Every row belongs to one group in each of 4 separate groupings. Each group adds its own fixed numbers to the row, and there is some noise. The rows also spread widely along 15 directions, which tell nothing about the answers.
Known rows, each followed by its group in each grouping:
[-13 -11  13  14 -24 -23 -21  14  24   7 -46  -2 -21  39  23 -27  64   6
 -11  33  37 -58  33   0   0  17  16   5   4   0 -22  28   8  40  -4 -22
  -8  -5]	J_529 A J_78 liga
[-14   9   6 -45  -2 -19   2   5  34  20 -34  -6   9 -12 -18 -22 -30 -26
 -28 -26   1  16 -13  19  15 -22  14   0  27  -6  -2  13  15 -31 -27 -13
  17  21]	J_370 U J_986 liga
[  8  21  17   9   4 -13  -9  22  35   8  -5 -39   9  -7 -22 -16  49   2
 -33  10 -38 -18  10  24   6  12   4  10 -42  -8  -3 -17  24 -18 -21  10
   4  11]	J_681 A J_986 Zagu
[  7  -1 -13 -10 -28  16  -8  18  16   4 -29  23 -11  11   6 -36  38   7
 -23  -8   0 -23  39 -18  20  -7 -13  -2  33  -8  -2   5  40  -1  34  -8
 -18   6]	J_492 Q J_850 Kon
[  0 -19 -23  -8   9  -8  -5  -8 -61  13  -2 -16  12  24   2  -2   5  28
  30   3  22 -19  31 -20   1   8 -16   1  32  31  13  -5   6  -7  20  -7
   8  25]	J_528 J J_850 Relez
[ 22   2  -7  24   9  -5  -6  15  -3   8 -15 -39  12 -10  20   8 -13  23
 -15  42  -2 -34  -1  -5 -12   3  37  -2 -19 -15   8  34   1  17  21   3
  19  19]	J_325 U J_78 Zagu
[ 21 -11 -17  15  29  14 -10  11   3   5 -24  10 -19   2  25  -4 -35   6
   0  17  -5  -9 -18  -5  12  -4  39  -8 -24 -13   3  33  20  -1  15  35
   8   4]	J_681 Q J_850 Kon
[-21  -9  29 -31  -9   0 -11 -16 -16  -2  31   2  12   0  -5   4  10   1
  14   6   2 -21  42  -3  -2  -2 -36   1  39   1  -8 -24  -4  -5  -1 -35
  -2  19]	J_528 J J_78 Relez
[  7  26   6 -33   0 -19  14  29  33  13 -10 -29  20 -39 -10   0   0 -25
 -10  -3  12 -27  15  14  -6  16 -20  -3  15 -14   5  11  21   1  -2  -7
 -10  25]	J_370 S J_986 tabir
[-23   2   2  -8 -27 -18  19  -8 -16  21  -8 -23  27  14  -2 -36  27  47
 -20   2   9 -19  19 -19  -4 -11  19   3  41  13  14  13   1   8   2 -48
  18  22]	J_492 S J_78 tabir
[ 20  16 -13   2  16  22 -28  -6 -24 -10  15  25   5   2  -6  -5 -12 -22
  10  -4   3  -4  -2  -3   6  -7  10 -20 -11  -6 -27   1  21   3   7  33
  -7 -25]	J_529 J J_78 liga
[ 26  30   1 -13  24  20  12 -31 -11  12  38  -7  24 -30 -16  -8 -32   4
  -1 -10 -13 -15 -32   9 -32  -5   2 -14  -1   0  -9  18   3 -30 -26  34
  10   6]	J_325 Q J_78 liga
[ 13  32 -25  19  28   5  23  24 -32   2  26  -4  19  -3 -15  28  -7  18
   5 -14  15  -7 -48 -13   5 -20  14  18 -31 -11  14  21 -24 -19 -14  43
  -3  -5]	J_370 U J_850 Relez
[ 27  -9 -12  16  17  21 -52  -4 -15 -14  14  12 -17  12 -11  12  -6 -12
   5   2 -32  15   0  14  24  -9  -6  -1 -24  -5 -17 -32  17 -41  -1  39
   0  -4]	J_370 A J_78 Zagu
[-14  -2  26   5 -15  -1 -17 -10  -1 -18   9  -8  -6  -7  13   4  25   0
   7   8  -7  -6  18  -7 -19  23 -16 -13  -6  12  -6  -6   3  34  18 -13
 -12 -13]	J_528 U J_986 Kon
[-24 -30  20  -2   5  -8  -9   5  -3   0 -13   1  -9  35   4  11 -16  15
  -2  12  -4  23   8  -4  29 -29  24  12  -2  -8   2 -15 -21  -6  -9 -29
  15  12]	J_681 A J_78 Relez
[-18 -32  27 -20  28  -7 -25  17  21   0 -31   4 -31  11  22   7 -22   5
  20  -6  -9   4 -13  -1   5   8   5   3  -2   3  -6  12  10 -19 -15  10
  -8  18]	J_370 U J_850 Relez
[ 32   9 -50  29  -9   2 -12  16  -9   6 -26 -11 -16  -5  12   4  -6   1
 -10   2  10  -8 -16  -4   0   4   7  -4   4   0  15  21  15  -6  31  29
  -5  -1]	J_492 A J_78 Relez
[ -7  -4  34 -10  14  18  12 -25  -3  -5  35  16   2   2  -7  -5   2  -2
  24  14  -3  -6  16   9 -12   8  -2  -7 -18  -1 -19 -17  -1  16 -18 -11
   0  -6]	J_370 J J_78 Kon
[-18  10   2 -14  -2 -31  13  13 -16  12 -19 -41  17  -6   0  17 -27  23
  -5 -24  14  15 -30 -20 -13 -10   5   7  31  10  31  28 -25 -11  -3 -11
  10  18]	J_681 A J_850 liga
[ -6  10  -8 -10  -2   1   4   4 -33  11  23  -5  25  -1 -10 -10  14  26
  -2  -5   2 -28  15 -11  19 -15 -13  11  30  -3  12   1   5 -25   5 -10
  11  22]	J_370 A J_850 liga
[ -5  25   3   3 -10   7  31  10  -2   6  39   4  21 -12 -18   4  24   7
 -14   5   2 -20  12   4  23 -21 -13  23  -2 -27  14  -9 -10  -7  -2 -15
   2   6]	J_370 A J_850 Kon
[ 48   2 -19  17  -6   5 -19   0  -8  -6  -5 -15  -5   7  -6  34  -3 -26
   4  26   6   9  30  16 -12   6 -22   1  -8   4 -10 -26  -8  -4  24  17
   2   1]	J_529 Q J_78 liga
[  3  -4  -8 -12   9  -9  40  -1  26  11 -51  11 -24  21 -17   4 -36 -28
   8 -30  35  58 -39  13  -9  -6  20  -2 -18  15   3   8 -19   0 -31  12
  -5 -15]	J_681 A J_850 Zagu
[-10   2 -29  40 -34 -10  -3 -22 -29   4  10  -7  -2   4   9   8  -2  20
 -25   9 -11  20 -20   5  26 -20  26  15   8   3  34   2 -22  -9  15 -17
  34  -5]	J_370 A J_850 Zagu
[ -9   3  -7  16  -1   0  38 -10  -5   9 -11   2   2   6   4 -20  -8  12
   3   2   4  26 -13   0  -4   8  35 -10 -20  15  11   6   3  33   7 -11
  11 -19]	J_492 J J_850 liga
[ 10 -13  13  15 -11   2 -17 -16  42  -4 -14  12 -42   1  20  12  -3 -20
  -4  20 -12   4  -6  28 -16  14  -1   6 -14   0  -7   4  -6   1  -6  11
   1  -8]	J_492 Q J_850 Zagu
[ 23  26 -34  50 -20  -5  28  21  -2  16   2 -26   8   0  -5  13  35  19
 -34  30  15 -30 -10  13   7 -15  15  32 -27 -22  26  15 -26  -8   3   7
  10   9]	J_325 U J_78 Kon
[ -6  -7  13  -5  10 -21  22  22   7  -2 -14 -28 -13  -9   6  53 -28  -8
  28  -3  26  24 -14   3 -17  15 -20  13  -5   2  24   4 -35   9   2  -4
 -11   9]	J_370 A J_850 Kon
[  6  15   4 -23   3  -2  20  -7  17   4 -16 -18  23 -14 -36 -19 -27 -35
 -11 -14 -21  66  11  16   4   5  19 -27 -22   9  -3 -34  28  18   3 -15
   8 -14]	J_681 J J_78 Zagu
[-13 -10   2 -14  25   1   2  15  -3   6  19   3  -7 -24  13   3 -27   2
  20  -1 -13   0   0  16  24  11 -14  -4   5 -11  16  -6  21 -25  -3   3
  -3  25]	J_492 S J_78 liga
[ 15 -18  15  -5  -2  -5 -24  -4  -5 -14  13   0 -14   8   2  55  -7 -28
  33  19  18   3  33  15 -12  12 -47  13  10   3 -10 -29 -29  -5   8  -2
  -9   8]	J_370 S J_850 tabir
[ -1 -15 -26  -2   7   6   1  31 -25   8 -17  11  -3  31   1 -13  21  26
   6  -1  12 -13  30 -20  37 -11  -1   4  12  -2   6  -7  23 -10  17  -2
 -10  17]	J_492 Q J_78 Relez
[-11 -13  29 -15  22   1   2  23   7  -2   3  12  -7  14  10   7  11   4
  25  16  18 -27  30  -3   7   9 -11   1  -7 -13 -16  -2   3  16 -10 -10
 -17   9]	J_529 Q J_78 tabir
[ 23 -10  10 -17  20  20  24   2  31   8 -38  -2  -6  -3   5 -33 -11   4
   9   4 -10   9  17  -7 -19  28  16 -29 -18  12 -11   4  42  25  16   3
  -7   5]	J_370 Q J_850 Zagu
[ -9 -40  11  11  16   4  10  12  -1   4 -32  -9 -25  27  19 -10   4  37
  24  11  -9  22   9  -6   4  22  16  -5 -23  19   7 -14  10   6   3 -12
  -4  14]	J_370 J J_78 liga
[  9  -6 -13  -5  -3   5  34  17  20   4 -41  -1 -15   4  -7 -11  -8   1
   3 -24   3  49  -7  -5  -6  11   6 -16 -10  14  12 -11  17   7   9   0
 -21  -3]	J_492 S J_78 Zagu
[ 17 -14   7   7 -21  17 -20 -14   4 -18   4  30 -18  23  -1  24   0 -29
   2  23  12  15  34   9   4 -17 -12   2   1  -9 -23 -28 -19   8  15 -10
  -1 -13]	J_529 U J_78 Zagu
[ 19  19 -13   2   5  10 -25   4 -19  -1   7   7   9  14 -20   3  11   5
 -12 -26 -14   7 -12 -10   8 -24  -4   6   1   4 -11  -5   5 -38  -6  34
  -4  -7]	J_529 Q J_850 tabir
[ -1   3 -11 -19  18 -31 -41 -21 -52   2   2 -29  24   5  -4  25 -41 -24
  21  11  26  -9   9   2  -3   3   8  -9  20  17  -6  19  -7  15   9   7
  26  -2]	J_325 Q J_850 Kon

New rows. What belongs after each?
[-12  12 -22  21  -6 -12   6  24  -1  -2 -28 -16 -20 -12  18   1   6  21
  -7 -32 -10  31 -49 -16   2  21  13 -10 -15  15  36  26  12   4   9  27
 -19 -15]	J_681 Q J_850 Zagu
[  6  -1  22  -7   9  38  43 -10  15  -3  16  30   3  -6  -4 -21  -9   1
   4   5 -11  16  18  -6  -2  -4   8 -14 -23  -9  -6 -14  12  24  13 -12
  -4  -8]	J_681 U J_850 Kon
[  1  10  -7  -7  -3  10  14 -14 -36   7  11   7  40  20 -20 -34  23  15
   0   8  13 -12  43 -19  13  -9  16 -10   5  11 -13 -10  18  28  19 -25
  16  -7]	J_370 U J_850 tabir
[  9  17 -48  25  18 -10 -16   6 -65  -2  21 -21  20 -13   7  18 -14  -6
  21  17  22 -19   0  -1  17  19   9 -16 -14   6  15  14  12  25  31  23
   7 -10]	J_325 U J_78 Relez
[ -7  32  19 -24 -12  -4 -38 -13   5 -17  23  13   5 -11 -23  12  13 -42
  -6 -28   2   1  -9   8  -7  -9 -28   3  13  -2 -24  -1  -2 -12 -19  19
 -13 -26]	J_370 U J_850 Kon
[-25  37  17   3 -16  -5  18 -28  -3   4  65 -27  21 -41 -29 -13  39   6
 -12 -18 -52  13 -10  31  -6  25 -29   2 -13  14  19 -38   9 -22 -30 -10
  -1  -6]	J_325 J J_78 Relez
[ 10  10 -28  13 -12  10  19   6  -6   2  -7  38 -12  11  14   6   0  -8
  -1   7  51 -32 -11  -6  11 -17   7   4  12 -19   0  40 -18  16   8  14
 -12 -15]	J_325 Q J_850 liga
[ 33  25  -3   0  -3   1   0   2  24   3   7 -16   4 -37   3  14  -3 -33
  -8  24   3 -32  15  23 -20  21 -24  -4  -2 -14  -4   9  11   9  17  14
  -2   5]	J_528 Q J_850 liga
[ -7  -1 -14  -5  -5  13  11 -12 -13   2  -8  54 -10  34  -2 -10 -17   3
   1 -25  33  11 -21 -17  16 -42  23   3  20   0 -10  22 -16  -5 -12   6
  -2 -20]	J_492 Q J_850 tabir
[ -7   2  10 -28 -21  -6   8 -29  11  16  -6 -10  17   0 -19 -32   0 -10
 -17   2  -8  11  34  13  -7  -5   0  -6  31  14  -7 -18  15   0   0 -40
  22  14]	J_492 U J_78 Relez
[ 15  49  11 -33  -4   9  36 -18 -18   2  41 -13  42 -44 -22  11 -20  -4
   9 -33  23 -16 -15 -20 -61   1 -33 -16  34   8   3  21 -15   4  -5   8
 -13   0]	J_681 J J_986 tabir
[  6   2  17 -16  10   5  41  43  28   9 -10 -18  12  -7 -16   7   5   6
 -10   6  -3   0  32  -1  16 -11 -12  12 -16 -25  14 -21   4  -2   8 -20
  -8  30]	J_681 A J_986 Kon
[-30   7  34 -42  13  -9  37  15  40  17 -11   8  -5 -12  -2 -24  15   1
  10 -21  20 -24  -2   7 -14  19 -16   2  10   0  -1  24  15   1 -37  -8
 -19  15]	J_492 U J_850 Zagu
[ 13   3  13   5   4  14  24   4  18 -13  -4   9 -15   8 -16  27  -3 -17
  11 -13   7  40 -14   8 -20   1 -10  -3 -39   6  -7 -19 -23   7 -13  17
 -23 -20]	J_325 U J_986 Zagu
[ -5  30  -6 -20  -3  12  -7 -24  -8 -13   8  48   7   9 -24 -19  -2 -43
   2 -36  25  17 -19  -6   3 -14  12 -22   2   7 -35   9  10  23 -13  19
 -14 -54]	J_370 U J_850 Relez
[  7   4 -15  16 -32  -1  15 -46   7   3 -12  22 -11  12   3  -5 -21 -26
 -16  16  24  21  -9  16 -10 -12  37  -6   4   9  -5  15 -21  35   6 -14
  26 -32]	J_492 Q J_850 Zagu
[ 11 -10  -2  26  -7  -5   3 -14 -11   3  -4  -8 -14  18  19  14   9  15
   8  29  25 -31   2  -2 -24   8   6   6  -5  10   4  16 -27  16   2   0
   8   4]	J_681 A J_986 Relez
[ -8  14   1  -5   8 -16  20  -3 -10   0   3 -27   3 -21  -2  16  -7   2
  19 -21   3  25 -24   0 -22  32 -11 -10  -7  27  21   6  -4  11  -6  10
  -7  -7]	J_370 Q J_850 Zagu
[ 35  21  -3  13  -2  -4 -14  -2   4  -5   2 -28   6 -21  -1  19   6 -19
   0  22   5 -25   5  10 -35  24  -5  -8 -18   2  -8   9   2  20  11  22
  -1  -7]	J_370 J J_986 Zagu
[ 26  -6   8   0 -21  10 -54   4  13 -25 -23  10 -19   5  15  18   8 -36
   1  17   8 -10  41 -10 -12  10 -21 -12  10  -6 -26  -1  14  31  48  10
 -19 -17]	J_681 U J_850 Kon
[ -6  17  15 -20   5  19  13  -1  27  -3  29  40  -4 -11 -22   1  -8 -25
 -16 -21 -17  17 -14  20  29 -28 -10   8  -9 -27  -4 -15   1 -34 -32  13
  -7  -7]	J_681 Q J_850 Zagu
[-27   0  38 -41  36 -24 -10  33 -14   2  12 -16  17   9  -4  17  19   6
  35   4  39 -57  24 -11  -3  13 -26  10  11  -7 -15  13  -4   7 -30  -6
 -17  25]	J_370 U J_78 Relez
[-24   3   9  -3  -7 -18 -32   1 -19 -14  32  15 -12  -4  15  41   3 -24
  17  10  28 -34   4  15  17   0 -32  12  20 -14  -1  10 -27  -1  -9   4
  -9  -5]	J_325 Q J_986 liga
[ 14   2   1   4  10  15   2 -34  10  -2   4  12  -8 -16   7  -3 -50 -18
   1   4 -18  29 -28  14 -16   1  29 -17 -16   6  -6   9   4   4   2  14
  18 -14]	J_370 U J_850 Relez
[  3  -6   1  -5   1  -1 -53   0  -4  -8   3  11   0  13   2  16 -23 -18
 -23  16 -20  -1  12   5  35 -41  22   7   9 -22 -16  -6   1 -23   7   2
  23   4]	J_529 Q J_986 Relez
[  9  -4  -6  -9  54  16  14  40   9   9  -1  14  -1  10 -23   2 -17 -12
  11   1 -11  11   2  20  48 -15   9   7 -51 -26  -8 -26  22 -32 -21  26
 -10  14]	J_325 U J_78 Relez
[ -1  20 -17  11 -12 -11  22 -10 -13   0  -1  -1  -2 -12   6   5   4 -16
  15  -6  36   4 -17   6 -17  27  -2 -11  -5  18  10  20  -8  34   6   7
  -5 -24]	J_370 U J_850 liga
[ 24  -3 -10  13 -12   6  -9  -9  -6   9   7  -1   0  12  -1  16  10   3
  -9  30   6 -35  22  11  -2 -15  -7  25  11 -10  -2  -3 -18 -21   6   2
  11  18]	J_325 J J_850 Relez
[  7   0 -16 -22  -7  15   1   3 -11  -2  -4  32  -2  10 -10   0  -2 -18
   8 -21  27  -1  16  -8  15 -14 -23  -5  30  -3  -6  -2   6 -10  10   6
 -22  -2]	J_325 S J_850 Zagu
[ 34  -4 -40  20  20  27   2  24 -32  -8   1  28 -18  19   0  21   1  -3
  28  -3  26  -8   5 -10  12  -4 -18   0 -20   1  -1  -8   5 -11  21  46
 -23  -4]	J_492 U J_986 Relez
[  7   2 -11  35 -15  11  10 -28 -18 -11  30   5  -7  -9   4  33 -29  -5
  -2  12  -9  32 -22  16   2 -13  10   0 -20  -2  18 -12 -35   3   9   2
  15 -18]	J_325 A J_986 Zagu
[ -8  14   0  19  22  -6   7  -2 -12   9  31  -4   7  -2  -7  11  -8  10
  -4   4 -15   3 -30  21  15 -13  20  20 -33  -5  10   2 -14 -27 -30  17
  22   2]	J_529 U J_850 tabir
[-20   3  17 -31   9   8  12  12  12  -2  -5  22  -3  -4  -5 -19  -7  -7
  11 -31   7  15  -4  -8   4  -1  -9 -16  10  -1  -8   3  19   2  -9  -3
 -23  -5]	J_492 U J_78 liga
[ -4   1  44  23 -25  10 -27   3  21 -17  29  -7  -5   6   2  15  53  20
 -22  21 -47 -17  23   4  -1  -6 -23  23 -14 -17  -8 -29 -15 -13   2 -12
  -8   0]	J_325 A J_850 liga
[-18  11  12  -8   0  -5  20  19  31   0  -1   6 -12 -29  19  -9   6  -5
   2  -1  12 -22 -10   5  -3  23  -1 -12  -2 -16   8  27  18  26  -5  -4
 -23  -2]	J_492 S J_78 Zagu
[ -3   2  21  -4 -18   0   1 -30   9 -13  12   6  -5   8 -18  22 -11 -24
  -5  -6 -10  56  -2  16 -10 -12  -5  -1  -4   8  -9 -33 -30   0 -16 -16
   6 -20]	J_529 Q J_78 Zagu
[ -5   0 -17  18  12 -12  -2   4   9   4 -35 -25 -15 -22  19 -17 -31  -5
  -2 -11 -34  55 -33  13   4  36  35 -28 -33  25  21  10  39  12  20  17
   9 -13]	J_529 U J_850 liga
[ 31   0 -21   8 -30  31  -5  -5  38  -6 -20  43 -33  -6   5  -5 -13 -38
 -21  -2  -4  21   9  14   9 -16  -9  -1   8 -16  -6  -6  17  -9  32  11
 -10 -13]	J_492 U J_850 Kon
[-38  -8  21 -19  12 -14 -10  39  28  -6 -14  12 -18   6  -2  -1  14 -17
   2 -15 -11  15   6  12  40   3  -3   6 -19 -10  -2 -16  21  -3 -16  -5
 -18  -1]	J_492 U J_986 Relez
[-11  -5  -4  -7   5 -32 -11  25 -23  10 -44 -33  24  40  -9  10  -6  23
 -11  -1  19   8  -3 -29  12 -31  45  17   8   5   2  18 -20   6   1 -15
  18  10]	J_370 J J_850 Relez
[ 12  13  10  15 -15  -1 -36 -11  -9 -11  15 -23   5   6 -14  20  23  19
 -20 -10 -40  18 -14  -7 -15  -9  -6  11  -6  13  -1 -16 -15 -30  -5  18
   6  -6]	J_370 Q J_850 Zagu
[ 24 -24 -27  23  19  17  27  11 -20   7 -23  -1 -23  28   2  -7  23  25
  34   5  15   0  18  -2  -1  32 -12  -8 -34  27  10 -18  17   2  12  21
 -19   8]	J_325 A J_986 Zagu
[ 23  17 -43  -1   1  37  49  29   8  13   4  36  13 -16 -17 -22 -14 -13
 -25   1  -4   7  23   5  64 -34   8   0  -9 -41  18 -12  35 -10  35   1
  -3   7]	J_325 Q J_850 Kon
[ -7   0  -6  19 -19  -9   6  -1  -6   2 -21 -12  -8   5  21 -22  33  27
   2   3  14 -13  -4 -14 -16  29  13 -16   2  18   7  22   9  32  11  -9
 -10  -9]	J_370 S J_78 liga
[  3   4 -15  -2  16 -25 -17   0 -29   5  -4 -20   7  -1   7  33 -37 -12
  15   8  29 -10 -19   3  -4  -3  11   7   9   3   7  28 -21  -2   0  14
  19   8]	J_370 U J_850 Relez
[  5  21  -1  -3  -3  -1  35   4  -7  19  14 -23  34  -6 -18 -13  19  22
 -13  11   1 -26  21  -4  -6  -8   4  15   2  -5  12   2   1   3   5 -15
  15  17]	J_492 J J_850 Kon
[ 13  11 -11   0 -23   5  -2  28  19  -6 -20   2  -8  -1  -8  14  16  -9
 -18 -18  -2  14   8 -10   3 -13 -24  11  14  -7   6  -9   1 -12  24   6
 -22  -1]	J_492 U J_850 Relez
[ 20  32 -20   8 -17  16  -3  19   8  -1  10   5  -1 -34  12 -11  24   7
 -17 -13  -5 -42  -4 -12  -8   9 -21  -9  16 -11   9  27  31  -5  24  27
 -24   0]	J_492 Q J_986 tabir
[-22   5  55   5   1 -20  23  22  23  -9  -5 -36  17  11  -9  36   5  13
  -8  15 -13  34  -2  -9 -17 -11  25  20 -41 -10   4 -13 -44  35  -6 -33
   4  -9]	J_529 J J_850 Kon
[ -9   9 -30  44 -17 -27 -18  -4 -18   1  17 -26 -21 -19  19  30   9  -3
   0  14  -4   0 -31  29  11  25  -3  14 -12   5  34   4 -15 -10  -2  14
   8  -3]	J_370 J J_78 Relez
[-12  24  15  21 -36   1  -8 -19  33 -14   1   9  -9  -7  -8 -16  21  -9
 -38 -16 -34  34 -32   9   1 -10  26  -7 -21   1  -7  -5   0  10 -12  -5
  -1 -40]	J_370 A J_986 tabir
[ 13  13   6  -6  -8 -16 -27 -17 -32  10  26 -39  34   7 -24   8  32   5
  -8  22  -2 -38  45   7 -13   1 -25  18  18  12  -4 -16  -8 -19  -2  -7
  27  24]	J_681 U J_850 Zagu
[ -5  -7  -2   6   4   7   2   4 -24   5   8   3   4  43 -26 -24  66  35
   6  -7 -10  -2  28  -4  24   3 -11   8 -17  19  -6 -39  14 -22 -21   0
  -6   3]	J_370 Q J_78 Zagu
[-18  13  27 -22  -9   0  50   3  25  10   8  -1  21  -3 -15 -24  27  12
 -15   0  -1  -9  21  -2   3  -4   5   2  -1  -7   0  -9   3  18 -14 -38
   1   9]	J_370 Q J_986 Relez
[ 21 -15   1   9 -14  38 -17   7   8 -15 -10  30 -33   8  20   8  -4  18
  -1 -11  -8  -3  -4 -29  -9 -15 -17  -6  21 -12  -3   6   0 -19  24  16
 -30   4]	J_681 A J_78 Relez
[-18   2   7  12   3  -9  -3  -5 -32 -10  25  -7   4  14  -7  32  -3  14
  10 -10  -3  26 -19  -6  -1 -15   1  12 -14  13  10 -14 -35  -8 -10   3
   7  -8]	J_492 U J_986 Relez
[ 19  10 -18  13  12   1  27 -19  -6  12   3  -1  -5   9 -18   2   1 -14
  10   0   8  22 -10  25  -9  11   2   4 -31  21   3 -13  -5  -6 -16  21
  10 -11]	J_529 Q J_850 Kon
[-19   3   2   9 -15  17   7  31  41  -8 -14  51 -37  22  -6 -10  41  -1
 -27 -30 -13  12 -22   4  45 -29   2  16 -21 -23  -4 -10   3 -30 -28  16
 -36 -18]	J_325 Q J_986 Relez
[ -2  21  -4 -28  -2   1  32 -13  19   6 -23   2   2 -11 -33 -24  -6 -31
   2 -48  -3  59 -16   8 -16  16  -8 -22  -4  30  -3 -19  23   5 -10   4
 -19 -24]	J_528 J J_850 Relez
[ -8  23 -27 -24  18 -18  18  17   6  29 -15 -12   9 -31   4 -22 -32 -10
 -12 -11  20 -23 -26  12  18   0  22  -7  18 -15  19  48  29 -13 -13  10
  11  21]	J_529 Q J_78 Kon
[-14  19  -2 -18  -4  -5  12   1  17   8   3   2   2 -24 -20 -23  12 -28
  -1 -25 -14  19   7  28  18  24 -20  -7  -3   9   6 -20  37  -6 -11   0
 -15  -8]	J_325 J J_850 tabir
[-23   3  -1 -19 -18  15  17  -8   4  -8  -4  25 -15 -19   5 -31   0  -1
   6 -40  -9  38  -5 -13   9  18 -12 -31  20  14  11  -5  34  14  14 -13
 -25 -18]	J_370 Q J_78 Kon
[ -3  -8 -20  -5 -10  13  -2  11 -42  -6 -18   1  18  16  -1 -13 -10  36
  -7 -23  -2  26   7 -52  21 -29  24 -20  23   7  13   2  13  11  42 -18
   2  -1]	J_370 A J_986 Zagu
[-16  17 -22 -33  19 -25  33  47 -32  17 -25 -32  30  10 -33 -15  34  16
  18 -43  33   4  13 -21  16  16 -19  -3   6  28  18  -8  25  -4  -5  -1
 -20  18]	J_370 U J_986 Relez
[-15 -27  15  -3  -5   8 -36 -10  12 -18   1  35 -47  -8  36   5  -3 -35
  33   8  -4   6  27  22  10  41 -37 -18   8   9  -8 -13  26  14  21   1
 -20 -12]	J_529 U J_850 liga
[-18  18 -13  -8  -8 -29  -6   6 -35  -5   2 -22  10  -6  -8  22   1  -8
  14 -31  23  21 -10  -9  -1  16 -19  -9  14  26  18   2  -8  11   2   5
 -10 -12]	J_681 Q J_986 tabir
[ 32  17 -25  10  11   7  21  25 -13  -7  -4 -18  13 -15  -6  29 -19  -4
   8  -1  12  12  -9 -15 -11   2   3 -10 -19  -4  11   1  -5  13  27  20
 -12  -3]	J_370 S J_986 Relez
[ 27   7   1  13  15  -4   9 -17  16  12  -2 -24   6 -18   6  11 -40  -6
 -14  40 -12  -5 -16  22 -16  -1  40   1 -26 -10   3  20  -9   6  -2   6
  37   9]	J_370 Q J_850 Zagu
